The groups are shells around one centre, one inside the other: the same stretched ball of 7 dimensions in 6 sizes.
In the rows, zero is written as 128.
Known rows, each followed by its group:
[107 102 140  99 149 165 143 135 131 154 121  77  91 130 129 156 117 172]
didoz
[140 150 121 103 122 137 142  96 115 157 115  95 106 133  92 159 179  71]
zitep
[193  72 118 154 124 116 180 116 144 145 137 105 132 134 121 193  94 116]
didoz
[113 151 140 167 139 126 104 104  80 132 160 105 124 140 179 142 196 107]
didoz
[171  92 129 190 148 124 145 116 132 132 162 112 143 170 147 172 112 142]
loti
[ 93 162 153 167 143 131  78 104  69 143 163 109 119 156 173 135 204 116]
zitep
[152  88 144 196 139 101 111 122 114 117 180 125 146 167 174 172 122 138]
kone
[146 118 141 194 135  97  95 107 104 118 179 134 154 181 171 164 159 102]
kone
[ 87 164 156 121 128 134  76 103  78 163 139 108 104 155 128 143 200  95]
Bago
[122 118 147 181 145 128 109 115  93 146 164 112 134 161 188 155 154 135]
Bago
[158  90 111 125 163 177 199 127 160 149 115  69 109 136 120 162  95 174]
tek
[179 106  98 137 147 155 209 110 148 139 119  75 119 117 127 165 126 126]
didoz
[160  80 112 108 140 155 197 124 156 158 109  81 115 128 131 177  98 136]
Bago
[ 74 182 140  73 129 145  88 103  94 146 118  93  91 139 111 132 221  78]
tek
[151 110 125 171 142 138 157 106 110 163 141 103 140 152 182 164 143 114]
tek
[114 125 153 153 144 138 103 122  99 140 155  96 102 141 131 151 147 157]
loti
[128 122 154 174 127  98  77 111  94 131 173 133 138 176 154 164 160 103]
loti
[108 172 124 108 141 158 133  99 100 148 120  79  97 124 123 134 204  98]
loti
[106 118 158 167 153 132  83 126 104 130 169 112 121 175 155 149 142 163]
Bago
[172  94 135 195 129 103 132 109 112 142 166 125 149 163 159 180 126 109]
kone
[107 151 157 156 129 101  52 105  89 123 171 133 130 185 133 150 190  91]
zitep
[137 135 124 133 132 130 140 106 111 135 136  96 116 128 138 156 171  99]
Bago
[145  82 139 136 146 143 143 134 142 139 141  92 106 146 106 172  91 175]
kone
[ 64 208 148 103 135 140  62  96  70 133 139  98  93 143 124 117 252  79]
tek
[161  97 140 171 122  94 108 110 120 136 164 136 149 181 138 182 130  94]
zitep
[164 100 110 153 149 150 187 112 135 149 129  89 133 139 163 165 126 128]
Bago
[122 128 155 159 131 122  91 110  92 158 155 117 120 166 132 160 157 116]
tek
[ 85 149 154 111 145 149  85 122 102 137 141  91  88 147 108 138 171 147]
loti
[138 162 114 133 135 137 143  92 108 137 130  95 121 136 134 145 199  74]
didoz
[ 98 143 151 118 140 133  81 120 109 124 149 102 100 156 105 145 167 133]
zitep
[ 97 163 146 135 135 142  97  99  79 167 137 104 114 154 150 141 201  94]
kone
[115 133 149 150 133 120  95 116  93 128 159 104 109 137 139 152 166 127]
zitep
[120 126 142 145 135 139 130 116  91 148 143  87 100 111 152 153 158 137]
didoz
[172  76 126 150 136 132 169 123 141 148 137  97 122 139 125 183  92 144]
loti
[ 80 160 157 118 130 136  77 109  77 160 140 103 100 146 138 142 197 106]
zitep
[115 121 134 101 137 151 141 122 119 148 122  80  93 117 123 155 147 135]
loti
[ 66 154 165 110 126 123  53 114  77 149 147 115 105 157 149 143 198 101]
tek
[196  61 117 182 146 134 193 123 150 143 146  97 138 144 144 186  76 156]
kone
[107 161 125 111 160 171 131 110 123 136 125  79 101 152 113 130 179 133]
tek
[144 108 124 152 146 141 152 114 125 147 139 100 133 154 165 161 137 126]
loti
[134 114 144 208 153 121 112 117  94 121 181 111 139 156 196 152 149 152]
tek
[140 121 142 155 139 129 117 116 114 132 154 100 108 144 105 159 140 141]
Bago
[124 115 140 148 160 161 134 124 121 148 142  86 106 151 131 150 127 175]
kone
[176  72 132 162 127  97 134 123 146 118 160 125 143 167 127 189  97 121]
didoz
[133 111 145 134 120 113 109 114 110 152 144 118 122 156 128 173 143 101]
loti
[134 168 134 153 129 120  98  87  94 147 147 119 129 173 115 149 203  65]
kone
[107 158 142 125 129 137 102  99  88 164 133 104 111 151 129 147 194  87]
loti
[ 69 170 160 113 135 134  61 115  78 129 149  97  87 137 122 132 205 122]
kone
[120 178 137 143 130 120  87  88  91 140 147 118 126 172 117 142 215  62]
zitep
[125 111 142 182 164 149 129 128 108 125 165  87 114 139 169 145 133 187]
didoz
[112 180 137 151 134 136 107  92  69 146 145  94 106 124 142 135 221  88]
tek
[160 100 117  88 117 138 176 113 143 164 103  89 103 120  85 182 121  96]
tek
[173  77 116 151 157 153 185 128 160 136 135  86 123 148 123 172  85 170]
Bago
[173  99 118 131 120 110 153 109 143 134 134 113 134 152 110 183 127  85]
Bago
[119 107 150 159 152 135 106 131 115 122 163 100 112 153 143 154 127 174]
zitep
[125  91 142 159 156 145 137 134 120 133 154  90 114 138 170 158 113 184]
kone
[147  95 135 131 124 109 117 115 136 148 141 130 145 188 131 181 125  90]
didoz
[125 110 155 154 135 119  96 125 106 132 162 108 109 148 124 163 133 148]
Bago
[155 131 138 182 126  89  88  99 109 116 174 140 151 189 130 166 168  77]
didoz
[170  90 113 125 133 134 174 112 153 155 120 105 137 162 126 181 113 102]
zitep

New rows. What belongs after each?
[157 152 116 157 140 135 146  93 114 136 140  99 126 149 119 151 180  89]
Bago
[ 72 186 162 134 137 128  44 103  70 134 159 112 103 165 126 127 223 102]
loti
[ 69 203 142  81 125 149  87  91  70 166 114  91  89 131 120 126 247  60]
tek
[144  99 120 126 150 151 164 122 145 141 127  89 121 149 139 163 119 141]
zitep
[118 156 140 156 146 131  98 107  98 119 159 102 113 151 128 139 185 123]
loti
[121 114 142 170 145 128 116 119 100 135 161 107 132 151 190 154 153 136]
kone
[148 147 113 140 150 148 149 100 129 132 133  94 124 157 117 147 170 105]
Bago
[108 153 130 103 128 137 122 105 102 143 125  93 104 127 133 147 192  88]
kone
[129 118 132 110 127 132 129 110 124 161 123 109 124 162 131 167 150  91]
zitep
[135 149 118  89 129 145 144 101 130 149 110  91 104 141  81 155 173  81]
loti
[111 134 162 164 130  98  53 115  92 120 178 132 127 179 134 156 169 114]
Bago
[163 114 131 181 123  91 111  98 113 135 164 141 164 190 160 175 156  67]
didoz
[ 84 139 150  99 135 135  86 121 106 137 137 102 102 151 133 146 173 120]
didoz
[116 122 136 107 150 154 124 126 136 132 132  88  98 152 100 150 136 153]
Bago
[104 144 139 137 158 174 140 120  94 150 134  63  81 104 139 133 164 174]
tek
[ 88 150 155 127 138 128  69 117  95 126 155 108 106 159 129 141 183 123]
loti
[155 157 119 153 133 132 136  85 108 156 134 109 133 165 117 154 188  66]
tek
[125 122 124  81 148 167 153 124 150 143 109  75  89 138  75 154 130 146]
didoz
[130 144 125 139 154 160 143 106 117 150 131  88 114 152 128 144 165 126]
loti
[184  66 117 158 139 128 175 118 157 155 136 115 153 179 146 189  86 122]
tek
[ 89 173 146 135 158 167 102 112  87 138 143  75  82 129 117 122 194 156]
kone
[117 113 155 142 137 117  77 121 120 136 158 127 128 194 120 163 137 128]
didoz
[116 153 144 140 141 138  93 103 103 151 144 109 115 176 108 146 177 109]
kone
[185 103 106 136 140 136 178 108 160 138 126 101 134 163  98 175 118 105]
Bago
[164  62 138 142 135 116 134 133 158 135 148 120 135 181 112 189  75 145]
tek
[141 132 122 132 128 138 154  99 106 164 123  96 121 130 149 161 169  85]
Bago
[ 96 151 134  96 147 170 130 112 109 164 114  78  93 136 124 138 175 128]
zitep
[109 182 139 111 131 136  85  92 101 149 131 109 108 173  80 140 209  72]
didoz
[129  95 136 119 141 149 148 127 130 158 127  90 108 140 135 167 114 149]
loti
[ 81 194 157 146 135 127  48  91  65 149 156 120 116 179 133 128 234  79]
didoz
[137 139 130 173 160 148 130 110 114 125 156  93 119 154 135 141 159 148]
Bago
[143 129 126 122 130 137 139 102 123 163 123 105 123 160 115 164 155  87]
loti
[176 122 111 139 127 119 153  96 140 141 132 116 143 170 108 173 150  67]
Bago
[104 152 148 127 138 149 110 114  88 146 139  80  80 114 107 142 175 142]
tek
[116 190 126 127 142 151 120  91  91 138 132  82  95 126 102 128 220  93]
didoz
[ 89 171 143 114 132 136  91 104  84 138 138  96  99 132 133 135 211  96]
zitep
[120  96 147 127 136 127 110 129 125 141 145 110 119 163 138 167 122 140]
zitep
[102 160 153 150 134 116  69 107  85 123 164 113 112 155 129 141 196 107]
loti
[111 111 155 152 141 128  99 128 103 133 160 103 110 145 148 157 138 157]
loti
[127 135 139 136 138 126 106 114 117 120 151 104 111 152 107 153 160 122]
loti
[142 108 119 120 136 142 163 116 132 146 124  91 120 133 145 165 138 115]
zitep
[123 130 152 154 127 117  91 109  93 152 155 118 120 161 133 161 162 107]
zitep
[130 131 134  93 123 143 134 110 120 165 114  91  93 133  77 164 150 104]
didoz
[176 101 114 119 126 126 169 112 151 137 124  97 117 136  84 180 119 104]
kone
[158 112 131 193 150 128 135 111 115 132 164 108 138 162 156 160 137 137]
loti
[120 114 155 156 144 135  98 123 108 146 156 106 111 164 122 158 132 157]
didoz
[130 100 155 195 152 116  86 125 112 124 182 126 142 192 164 160 125 158]
didoz
[107 116 156 140 133 126  99 126  95 139 154 100 101 130 143 158 146 146]
kone
[162 140 101  94 129 151 180  92 144 165  97  91 120 147  89 164 163  62]
tek
[ 95 169 150 109 120 129  87 103  78 149 135  96  87 121 106 144 205  91]
tek
[183  78 125 179 128 103 154 117 131 126 159 116 145 146 153 186 109 117]
didoz
[122 169 134 119 119 111  87  91 101 136 140 122 125 169 107 151 209  46]
kone
[186  63 118 148 132 135 197 122 146 161 127  93 127 129 135 192  80 137]
didoz
[161 101 128 189 153 132 144 114 125 136 160 109 144 170 164 164 124 141]
zitep
[114 132 140  91 125 141 120 113 116 163 118  96  96 141  96 161 156 105]
zitep
[116 164 134 153 159 148 106 106 108 117 154  93 111 159 119 130 186 134]
didoz
[184  90 124 202 138 109 148 108 125 134 165 123 157 170 163 179 120 115]
Bago
[ 90 133 150 132 151 156 105 122  97 154 141  91 103 147 158 141 161 153]
Bago
